The rows are grouped in 4 different ways at once. Each group adds its own fixed numbers to the row, and there is some noise. The rows also spread widely along 13 directions, which tell nothing about the answers.
Some rows, each with its group in each grouping after it:
[3.58, 1.49, 2.44, 1.37, -0.03, -3.28, 1.15, 0.85, 0.30, 0.45, -0.66, -1.38, -1.79, 1.99, -2.93, -2.19, 0.43, -1.68, 1.23, -1.35, 2.89, 0.19, 1.53] : Q monuv q925 (0)
[2.87, -0.43, 0.53, 0.93, -0.96, -0.62, 1.36, 1.69, -0.05, -0.91, -1.32, 2.69, -0.21, 0.10, -3.70, -0.48, -1.02, -0.99, -0.37, -3.03, 0.41, 1.70, 0.30] : B petus q751 (1)
[0.46, -1.12, -0.17, 0.97, -0.03, -0.37, 0.75, -0.42, 1.22, 0.75, 0.58, -1.79, -0.92, 2.89, -0.87, -0.68, -1.32, -1.81, 0.09, -0.47, 1.04, 0.80, -0.13] : K vuki q57 (1)
[-1.11, -0.47, -2.42, 1.18, -0.65, -0.39, 3.33, -0.58, -0.36, -2.27, -0.63, -1.83, -2.18, 2.95, -1.11, -1.29, -1.99, -2.14, 0.06, 5.06, -0.12, -0.66, -0.02] : E dapa q188 (2)
[0.63, 0.41, -1.37, -2.20, 0.44, 1.69, 0.04, -0.14, -1.63, -2.16, -1.91, 2.23, -1.54, -2.93, -1.43, 0.02, 2.16, 3.45, -0.34, -3.21, -4.36, 2.09, 0.26] : K Gega q188 (0)
[-0.46, -3.29, -1.71, -0.73, 0.62, 0.91, 1.02, -0.63, 0.65, -0.18, 1.28, 0.05, -1.34, 2.71, 0.40, -0.63, -1.57, -1.88, 0.59, 0.91, 1.18, 2.01, -0.47] : E vuki q751 (2)
[0.78, 0.16, -0.07, 0.60, 0.49, 0.06, 1.11, 0.43, 0.23, -1.14, 0.49, -1.54, -1.15, 0.58, 0.04, -2.29, 1.96, 0.40, 0.90, -0.12, 0.04, 0.31, -0.96] : B monuv q723 (2)
[-0.10, 1.32, -0.17, -0.18, 0.23, -0.15, -0.10, 0.81, -0.43, -0.31, -0.92, 1.38, -0.57, -1.28, -0.85, 0.38, -0.37, -0.67, -0.56, 1.29, 0.43, 1.71, -0.09] : Q petus q723 (2)
[-1.25, 0.21, 0.11, -1.74, 2.54, 1.74, -2.00, -1.56, 0.92, -1.40, 0.57, 0.88, -0.82, 0.08, 1.33, 0.25, 0.98, 0.49, -0.37, -1.65, 0.82, 1.17, 0.67] : Q Gega q57 (2)
[0.89, 0.38, -0.16, -2.30, -0.37, 1.98, -0.39, 0.63, 0.61, -0.23, 2.30, 0.14, -1.35, -1.52, 1.35, -0.92, 2.07, -1.78, 0.70, -0.43, 0.89, 1.84, 0.55] : Q dapa q106 (2)
[-2.18, 1.30, -1.13, -1.93, -1.31, 2.20, -1.82, 0.15, 1.07, 1.88, 0.10, 0.58, 0.19, -1.28, 0.34, 2.01, -2.04, -1.50, -2.18, -0.88, -0.59, 2.77, -0.32] : K dapa q925 (1)
[0.87, -2.36, -1.24, 2.10, -2.74, 2.48, 3.27, -1.37, 0.51, -1.36, -2.20, -2.23, -1.76, 1.22, -2.45, 0.85, -2.04, -0.37, 1.45, -1.74, -2.74, 0.06, 0.15] : B petus q106 (2)
[1.43, 1.17, -0.58, -1.04, -0.51, -1.09, 0.75, 0.59, -0.44, 0.67, 0.40, 0.97, -1.40, -0.79, -1.31, -0.20, -0.50, -1.61, -1.20, 0.06, -0.08, 1.19, 1.57] : K petus q57 (0)
[0.61, 0.38, 1.45, 1.46, 2.69, -1.50, -0.19, -0.07, 0.80, -0.70, -1.42, 1.30, 0.00, 1.09, -1.29, -1.74, 2.73, 3.38, -0.38, -1.88, -0.06, -0.10, 2.60] : K monuv q57 (0)
[1.36, 2.20, -0.30, -0.62, 0.82, -0.41, -0.02, 0.21, -1.45, -1.23, -0.22, 0.49, -1.42, -1.98, -0.60, -0.67, 0.35, -0.66, -0.05, 0.12, 0.54, 0.79, -1.92] : Q monuv q723 (2)
[0.91, -1.51, -0.03, -2.63, -0.13, -0.10, -1.10, 0.94, -0.23, 1.27, -1.93, 0.98, -1.82, 0.95, -1.97, 2.22, -2.92, -2.28, 0.58, -0.18, 0.57, 4.81, -1.49] : Q petus q57 (2)
[0.43, 1.25, -0.31, 0.06, -1.24, 1.68, -0.08, 0.08, 0.25, 0.97, -1.93, 1.83, -0.45, -3.35, -1.67, 2.03, 0.63, 1.30, -1.20, -2.64, -2.39, 1.36, 1.05] : E vuki q925 (2)
[1.13, 0.51, -0.81, 1.75, -1.01, 1.69, 0.92, -1.79, 0.32, 0.04, -0.44, -1.26, -1.57, -2.02, -0.40, 1.06, -0.82, -0.10, -0.54, -2.21, -1.77, -1.35, -0.81] : B monuv q751 (1)
[0.96, -1.46, -2.61, 0.69, -1.28, 2.03, 2.85, -0.69, -2.98, -1.54, -0.70, -0.61, -0.64, -1.65, -1.08, -1.02, -0.26, 0.63, 1.91, 0.97, -2.00, 1.69, -2.26] : Q dapa q57 (2)
[1.39, 0.57, -1.27, 1.34, -0.18, -0.88, 2.11, -0.89, -1.38, 0.24, 1.23, 1.16, -0.61, -1.58, -0.70, -0.34, -1.02, -1.54, -0.66, 1.39, 0.94, -0.90, 1.77] : Q Gega q57 (2)
[0.80, 1.23, -0.78, -0.65, 0.83, -2.03, 0.90, -2.14, -1.22, -0.56, 0.99, -0.01, -1.70, 0.64, 0.02, -1.48, -1.96, -3.28, 0.53, 0.80, 4.30, -0.09, 2.64] : Q petus q106 (1)
[1.05, 0.20, 0.07, -0.82, 0.77, -1.24, -0.26, -1.22, 0.36, 1.84, -0.25, -0.61, -1.62, -0.47, 0.60, -0.16, 0.35, -0.45, 0.63, -0.83, 1.36, 0.65, 3.16] : K dapa q106 (1)
[-1.10, 1.26, -0.93, -0.36, 0.82, -0.31, 0.05, 0.37, -1.05, -2.98, -1.34, 3.38, -0.10, 1.72, -2.04, -0.38, -3.98, -3.16, -1.76, 1.68, 3.34, 1.39, -0.19] : K vuki q751 (1)
[0.43, 4.96, -0.49, -0.93, -3.19, 1.43, 0.99, -0.24, -0.33, 1.34, 1.92, -3.83, -0.80, -3.14, 0.88, -1.26, 1.96, -0.97, 0.07, -0.61, -1.09, 0.40, 0.49] : Q Gega q57 (2)
[-0.67, -0.07, -2.31, 0.86, 1.62, 0.24, 1.41, -0.57, -0.80, -1.52, 1.79, 0.03, -0.54, -1.26, 0.51, -2.85, 3.21, 2.60, -0.89, 0.71, -2.53, -0.90, -1.20] : B petus q188 (1)
[-1.76, -0.78, -2.54, -0.28, -0.33, 1.54, 1.66, -0.09, 0.15, -1.21, 1.31, 0.99, -0.47, 0.54, 0.13, -1.05, -0.03, -0.10, -1.06, 1.40, -1.27, 0.86, 0.67] : E Gega q188 (2)
[0.92, 2.63, 1.43, -2.87, -0.78, 1.03, -2.54, 0.90, 1.61, 2.07, -1.40, -0.61, -2.01, -2.19, -0.04, 1.73, 1.31, 0.21, -0.46, -3.32, -1.24, 2.53, 0.53] : K monuv q188 (2)
[0.38, 0.09, 2.26, 1.62, -0.82, 2.79, -0.97, 1.75, 1.79, 0.78, -2.99, -1.67, -1.01, -1.85, 0.12, 0.70, 3.23, 2.15, 1.47, -0.51, -1.39, 1.96, 1.41] : K vuki q751 (1)
[0.48, 0.57, -0.64, 1.89, -0.08, 0.00, 1.12, -2.04, 0.98, -1.29, -1.65, 0.06, -2.54, 0.07, -1.67, 1.86, -2.23, -1.39, -1.35, -0.24, -0.60, -2.35, 1.85] : E monuv q106 (1)
[1.59, -2.36, -0.93, -0.03, -0.27, 0.30, 1.78, 2.19, -0.63, -0.68, -1.66, 0.71, -1.95, -0.33, -2.53, 0.27, 1.19, 1.12, 0.48, 1.61, -3.81, 2.06, -1.05] : B Gega q57 (2)
[0.13, -0.93, -0.65, 1.98, 1.05, -0.87, 0.61, -1.74, 0.12, 0.87, 0.50, -0.67, -1.19, 0.55, 0.05, 0.25, -2.04, -1.86, -0.03, 1.74, 2.07, -0.87, 0.45] : Q petus q106 (1)
[3.06, 0.14, -2.95, -1.43, -0.49, -1.79, 2.31, -3.06, -4.15, 2.00, 0.83, -1.09, -2.63, -3.00, -0.48, -0.53, -1.37, -0.54, 1.16, -0.63, -1.15, 0.97, -1.30] : Q vuki q751 (0)
[1.00, 0.61, 1.55, 1.44, 2.40, 0.05, -0.96, -0.24, 1.76, -0.71, -0.87, -1.06, -1.89, -0.39, 0.11, -0.60, 3.65, 2.71, -0.05, -1.87, -1.40, -1.42, 0.07] : K monuv q188 (2)
[-1.64, 2.05, -1.49, -1.61, 0.05, 0.63, 0.60, -2.54, -0.62, -0.56, -0.69, -3.46, -2.15, -0.31, 1.52, -1.19, 1.31, 1.04, 1.05, 0.53, -0.56, 0.73, 2.57] : E Gega q57 (1)

New rows, each followed by its group in each grouping:
[0.52, -1.58, -0.98, 1.12, -0.01, 2.62, 0.27, -1.60, 0.17, 0.66, 0.00, 0.79, -1.53, -3.30, 0.82, 2.57, -0.47, -0.20, -0.05, -0.08, -1.22, -0.59, 0.98] : Q Gega q106 (2)
[-0.36, 2.66, -0.30, -0.29, 0.17, -0.80, -1.02, -1.61, 0.15, 1.30, -3.86, 1.00, -1.16, -1.53, -2.71, 3.36, -1.90, 1.50, -2.53, -2.41, -3.08, 0.57, 1.06] : K vuki q57 (1)
[-0.27, 1.47, -0.65, -1.43, -0.12, 0.63, 0.01, -1.71, -1.47, -0.72, -1.81, 0.60, -0.96, -1.24, -0.74, 0.23, -0.73, 0.42, 0.49, -1.36, 0.32, 2.01, 2.69] : Q Gega q57 (1)
[-0.42, 2.21, -2.23, -2.97, 0.71, 0.24, -0.10, -2.88, -1.21, -3.15, -0.79, 2.01, -2.53, -0.36, -0.90, 1.27, -3.99, -3.01, -1.70, -1.11, 1.28, 0.37, 0.27] : E petus q751 (2)
[0.23, 0.96, -0.59, -0.96, 1.93, -2.12, 0.75, 0.07, -0.10, -3.38, 1.67, -0.24, -1.26, 4.59, -1.37, -3.67, -1.09, -2.85, -0.57, 0.62, 3.11, 0.33, -0.81] : K monuv q57 (1)
[-0.64, -0.70, -0.86, 0.94, -0.46, 0.87, 1.43, 0.15, 0.72, -0.22, 0.91, -1.45, -0.85, 1.28, 0.50, -1.42, -0.07, -0.93, 0.35, 1.84, 0.24, 0.20, 0.38] : K monuv q106 (2)
[0.92, 1.82, 0.72, 0.26, -0.15, 0.91, 0.50, 0.58, 0.34, -2.16, -1.70, -1.57, -2.93, -0.62, -0.61, 0.54, 0.57, -1.66, 0.32, 2.19, 0.02, -0.67, 1.82] : K Gega q57 (2)
[-0.64, -1.44, 0.27, -0.15, -0.42, 0.24, -0.06, 0.33, 2.03, 2.50, -0.60, 0.01, -0.68, 1.33, -0.12, 0.68, -0.30, -0.39, -0.03, 0.05, 0.21, 2.25, 3.48] : K vuki q106 (1)
[-2.56, 3.29, -0.30, 0.92, 0.32, -0.03, 0.34, -0.96, 0.72, -1.08, -2.14, -0.59, -0.24, 0.14, -0.90, -0.66, 1.14, 2.12, -1.57, 0.74, -1.71, -0.70, 2.66] : K vuki q106 (1)
[-1.01, 1.37, -1.91, -1.19, -0.27, -1.35, 1.44, 1.33, -0.43, -0.80, 1.80, 0.28, -0.54, 1.68, -0.98, -2.19, -0.67, -2.30, -1.80, 3.20, 0.27, 1.00, -0.01] : B Gega q57 (1)
[1.14, -4.11, -1.31, -0.67, -0.41, 2.17, 1.86, 0.56, 0.91, -0.43, 0.88, 1.37, -2.26, -0.04, 0.00, 0.67, 0.62, -0.84, 0.75, 0.33, -1.92, 2.07, 2.74] : K vuki q723 (2)
[-0.05, -0.73, 0.50, 1.47, 1.08, 1.82, -0.60, 0.05, 0.74, -0.72, 0.78, -0.07, -0.40, -0.48, 1.14, -0.63, 0.72, -0.69, 0.44, 0.47, 1.98, 0.31, -0.04] : Q Gega q751 (1)
[1.77, -1.13, -0.72, -0.10, -0.72, -0.20, 1.48, 0.25, -1.20, -0.93, -3.45, -0.68, -2.89, 0.37, -2.76, 1.31, -2.00, -1.03, 1.07, 1.34, -1.52, 1.71, 0.28] : K dapa q57 (1)
[1.80, 0.59, -0.07, -0.88, -1.96, 1.04, 0.17, 1.08, -1.60, 0.61, -1.91, 1.64, -0.36, -2.16, -2.33, 0.70, -1.50, -0.87, 0.58, -1.90, 0.06, 3.46, -1.41] : Q monuv q106 (0)
[-1.51, 4.36, -0.66, -0.44, 0.22, -1.31, 0.45, -0.70, 0.04, -1.11, -1.31, -2.36, -1.19, 0.81, -1.21, -1.59, 0.93, 1.65, -1.31, 0.10, -2.13, -0.65, -0.07] : K Gega q188 (2)
[-1.09, -2.10, -1.52, -1.34, -1.29, 3.04, 0.53, -1.31, 0.86, 0.55, -0.35, 2.00, -0.04, 0.01, -0.13, 1.44, -1.86, -0.55, -0.07, -2.61, -0.37, 2.64, 2.09] : B vuki q106 (2)
[3.43, 1.38, -1.57, -0.70, -2.78, -0.13, 2.28, -2.24, -2.06, 1.54, -0.64, -0.16, -2.27, -3.90, -2.34, 1.45, -1.33, -0.63, 0.10, -3.58, -2.60, 0.39, 1.55] : Q dapa q925 (0)
[0.93, -0.26, -0.78, 1.51, 0.85, -0.14, 0.29, -1.19, -1.12, -0.36, -3.64, 1.13, -1.00, -1.42, -2.83, 2.33, -1.99, 1.75, -0.86, -1.42, -2.57, 0.27, -1.69] : K petus q57 (2)
[1.32, -2.33, 0.68, 0.61, 1.90, 1.01, -0.30, 0.39, 1.19, 0.95, 1.12, -0.08, -0.92, -0.80, 1.62, -1.53, 4.46, 2.17, 1.55, -1.32, 0.17, 1.17, 0.75] : E vuki q751 (2)
[0.01, 1.46, -0.98, -0.41, -0.07, -1.13, -0.12, -0.22, -0.03, 1.63, 0.19, 0.14, -0.71, -0.52, -0.53, 0.65, -1.40, -1.51, -1.56, 0.61, 0.67, 0.88, -0.58] : E petus q57 (2)
[0.93, 0.24, -0.92, 0.91, 1.38, -2.70, 1.43, -0.46, -0.98, 0.00, 0.22, 0.36, 0.00, 1.75, -2.21, -1.93, -0.90, 0.59, -0.57, -0.58, -0.03, 0.49, -1.94] : Q Gega q751 (2)
[-0.60, -0.10, -1.76, 0.95, -2.25, 0.06, 3.20, -0.01, -0.50, -1.66, -2.43, -1.89, -1.33, 2.13, -3.31, -0.74, -1.77, 0.10, 0.23, 1.10, -3.15, 1.10, 0.41] : K petus q106 (1)
[-2.53, 1.39, -1.02, 0.76, 0.22, 0.03, 1.20, -1.01, 2.47, 0.32, 3.21, -1.99, -0.18, 2.64, 1.45, -2.64, 1.35, -0.25, -2.20, 1.66, -0.46, -1.31, 2.59] : K vuki q751 (0)
[-1.57, -0.01, 0.80, -0.63, 2.66, -0.26, -1.64, 0.37, 1.68, -0.43, -0.35, -3.32, -1.57, 2.63, 0.39, -2.11, 3.40, 2.42, 0.83, 0.42, -1.22, 1.83, -2.53] : Q petus q188 (1)
[0.44, 2.45, -0.09, -0.05, 0.62, -0.01, 0.29, 0.37, -0.08, -1.09, 0.12, -0.21, -0.87, -1.13, -0.70, -2.28, 3.47, 1.92, -0.99, -1.21, -1.74, -0.26, -0.89] : B vuki q188 (0)
[0.25, -2.01, -0.84, 1.66, 2.49, -1.97, 0.87, -1.68, -0.08, 0.91, 0.27, 0.61, -0.64, 1.45, -0.53, -0.30, -1.18, 0.60, -0.26, 0.77, 0.55, -0.42, 0.00] : Q Gega q751 (2)
[0.96, 2.25, 1.71, 0.26, -0.64, 0.36, -0.06, 0.07, 1.60, 0.68, -0.54, -4.80, -1.62, 0.87, -0.41, -1.66, 2.95, 0.85, 1.56, -1.89, -1.02, 0.91, -1.27] : Q vuki q751 (2)
[-2.06, 0.45, -1.03, 0.01, 0.68, 0.53, 0.41, -2.09, 0.67, -0.12, -0.06, -0.33, -1.25, 0.89, -0.25, 0.32, -0.47, 0.26, -1.32, 0.81, -0.95, -0.02, 1.63] : Q vuki q925 (0)
[-0.42, 0.61, -2.74, -0.31, -1.11, 2.10, 1.31, -1.10, -1.76, -1.62, 0.68, 1.06, 0.13, -2.13, -0.31, -0.83, -0.93, -0.01, -0.62, -1.58, -1.16, 0.73, -0.32] : K Gega q106 (1)
[3.20, -2.14, 1.27, 2.57, 2.46, -0.26, 0.44, 0.58, -0.38, -2.37, -0.69, 1.23, -0.97, 0.31, -1.02, -1.48, 1.27, 0.50, 1.30, -1.97, 1.97, -0.26, -0.33] : K Gega q723 (0)
[2.28, 1.85, -0.17, 0.91, 0.00, 1.03, 0.29, -1.36, -1.01, -1.62, -2.94, -0.37, -2.68, -3.12, -2.03, 2.12, 0.03, 0.35, -0.17, -1.76, -2.07, -1.00, -1.56] : E vuki q57 (2)
[0.55, 0.15, -2.47, -0.39, -0.72, 1.40, 0.52, -1.48, -0.88, 0.80, 1.30, 0.27, -1.26, -2.89, 0.59, 1.65, -2.29, -1.52, -1.40, -0.39, -1.44, -0.12, -1.57] : K Gega q751 (2)
[-0.07, 0.94, -0.62, 0.19, 0.76, 0.03, 0.08, 0.45, 0.27, 0.48, 1.00, 0.11, -0.40, -1.88, 0.96, -0.97, 2.08, 1.05, -0.73, 0.44, -0.78, 0.57, 0.52] : K petus q723 (2)
[-0.85, 2.02, -0.63, -0.35, 1.81, -0.54, -0.34, -1.18, -0.18, -2.28, -0.08, 0.40, -0.82, 0.80, 0.02, -1.53, -0.26, -0.53, -0.93, -0.34, 2.17, -0.12, 0.58] : E Gega q751 (1)
[1.84, -1.66, -1.27, -2.02, 1.79, -1.79, 0.69, -0.37, -0.84, 0.89, 0.56, 2.00, -3.22, -0.87, -0.11, 0.30, 0.41, -1.28, -0.37, 1.97, 0.02, 0.74, 2.19] : B vuki q106 (0)
[-0.62, 0.47, 0.48, 0.97, -0.16, 0.91, -0.98, -1.29, 1.95, 3.79, 0.02, -2.71, -0.38, -0.86, 1.46, 1.17, 0.86, 0.93, -0.18, -1.18, -0.62, 0.50, 0.91] : K vuki q57 (2)
[1.01, 1.02, -0.17, -0.31, 3.93, -1.81, 0.09, 0.30, -0.80, -3.43, 1.53, 3.04, -1.03, -0.02, -0.06, -3.30, 2.80, 0.41, -0.88, 0.67, 1.92, -1.20, 0.62] : K monuv q106 (2)
[0.85, -0.30, -1.36, 2.60, 0.78, -1.05, 1.87, -2.20, -0.19, -0.61, 1.78, -0.84, -0.64, 0.86, 0.02, -1.25, -2.03, -1.85, -0.56, -0.41, 1.98, -2.14, 0.71] : K Gega q723 (1)
[2.30, -0.54, 1.83, 0.91, -0.68, 0.07, 0.29, -0.13, 2.50, 1.52, 0.65, -1.80, -0.74, 1.47, -1.77, -0.34, 1.28, 0.16, 0.84, -5.58, -0.45, 0.84, 0.97] : Q Gega q925 (2)
[-0.76, 0.28, 0.15, 1.99, 1.02, -0.06, 0.53, -1.05, -0.66, -0.23, -2.09, 0.38, -0.57, -0.59, -0.92, -0.06, 0.18, 1.16, 0.40, 1.37, 0.69, 0.28, 1.89] : Q vuki q925 (1)
[0.31, -0.67, -0.98, 0.60, 0.43, 1.05, 1.04, -2.04, 0.80, 0.90, 2.69, -1.84, -1.60, -0.63, 2.47, -0.90, 1.45, -1.07, 0.52, 0.60, 1.25, -1.02, 2.15] : E vuki q57 (2)
[-0.76, 1.27, 0.09, 0.97, 1.07, -0.39, -0.01, 1.76, 2.43, -0.64, 1.69, 0.47, 0.01, 1.06, -0.97, -1.63, 2.98, 1.32, -3.03, -0.50, -2.37, -0.17, -0.90] : E petus q723 (0)
[3.50, -1.25, -0.63, 1.36, 0.44, -1.09, 2.31, 0.75, -0.55, -0.58, -0.70, 0.95, -1.76, -1.19, -3.22, -0.92, 2.92, 2.46, 0.15, -2.46, -3.99, -0.20, -0.98] : E vuki q106 (2)
[2.56, 0.49, 1.63, 1.11, 0.32, -1.51, 0.46, -0.80, 1.68, 2.16, 0.53, -2.30, -1.67, 0.63, -0.81, -0.64, 1.88, 0.30, 0.52, -3.04, -0.07, -0.05, 1.52] : Q vuki q723 (0)
[0.21, 0.43, -0.26, 0.33, -0.01, 0.11, 0.90, -0.65, 0.57, -1.29, -1.97, 0.70, -2.18, 0.93, -1.65, 0.84, -1.26, -1.21, -0.48, 0.35, 0.42, 0.01, 1.67] : E vuki q188 (2)
[2.07, -0.10, 1.47, 1.48, 1.15, 0.52, -1.14, -0.29, 0.74, 0.59, -1.56, -0.30, -0.71, -1.60, -0.33, -0.03, 2.20, 2.07, 0.87, -3.79, 0.14, 0.35, 0.13] : K dapa q188 (1)
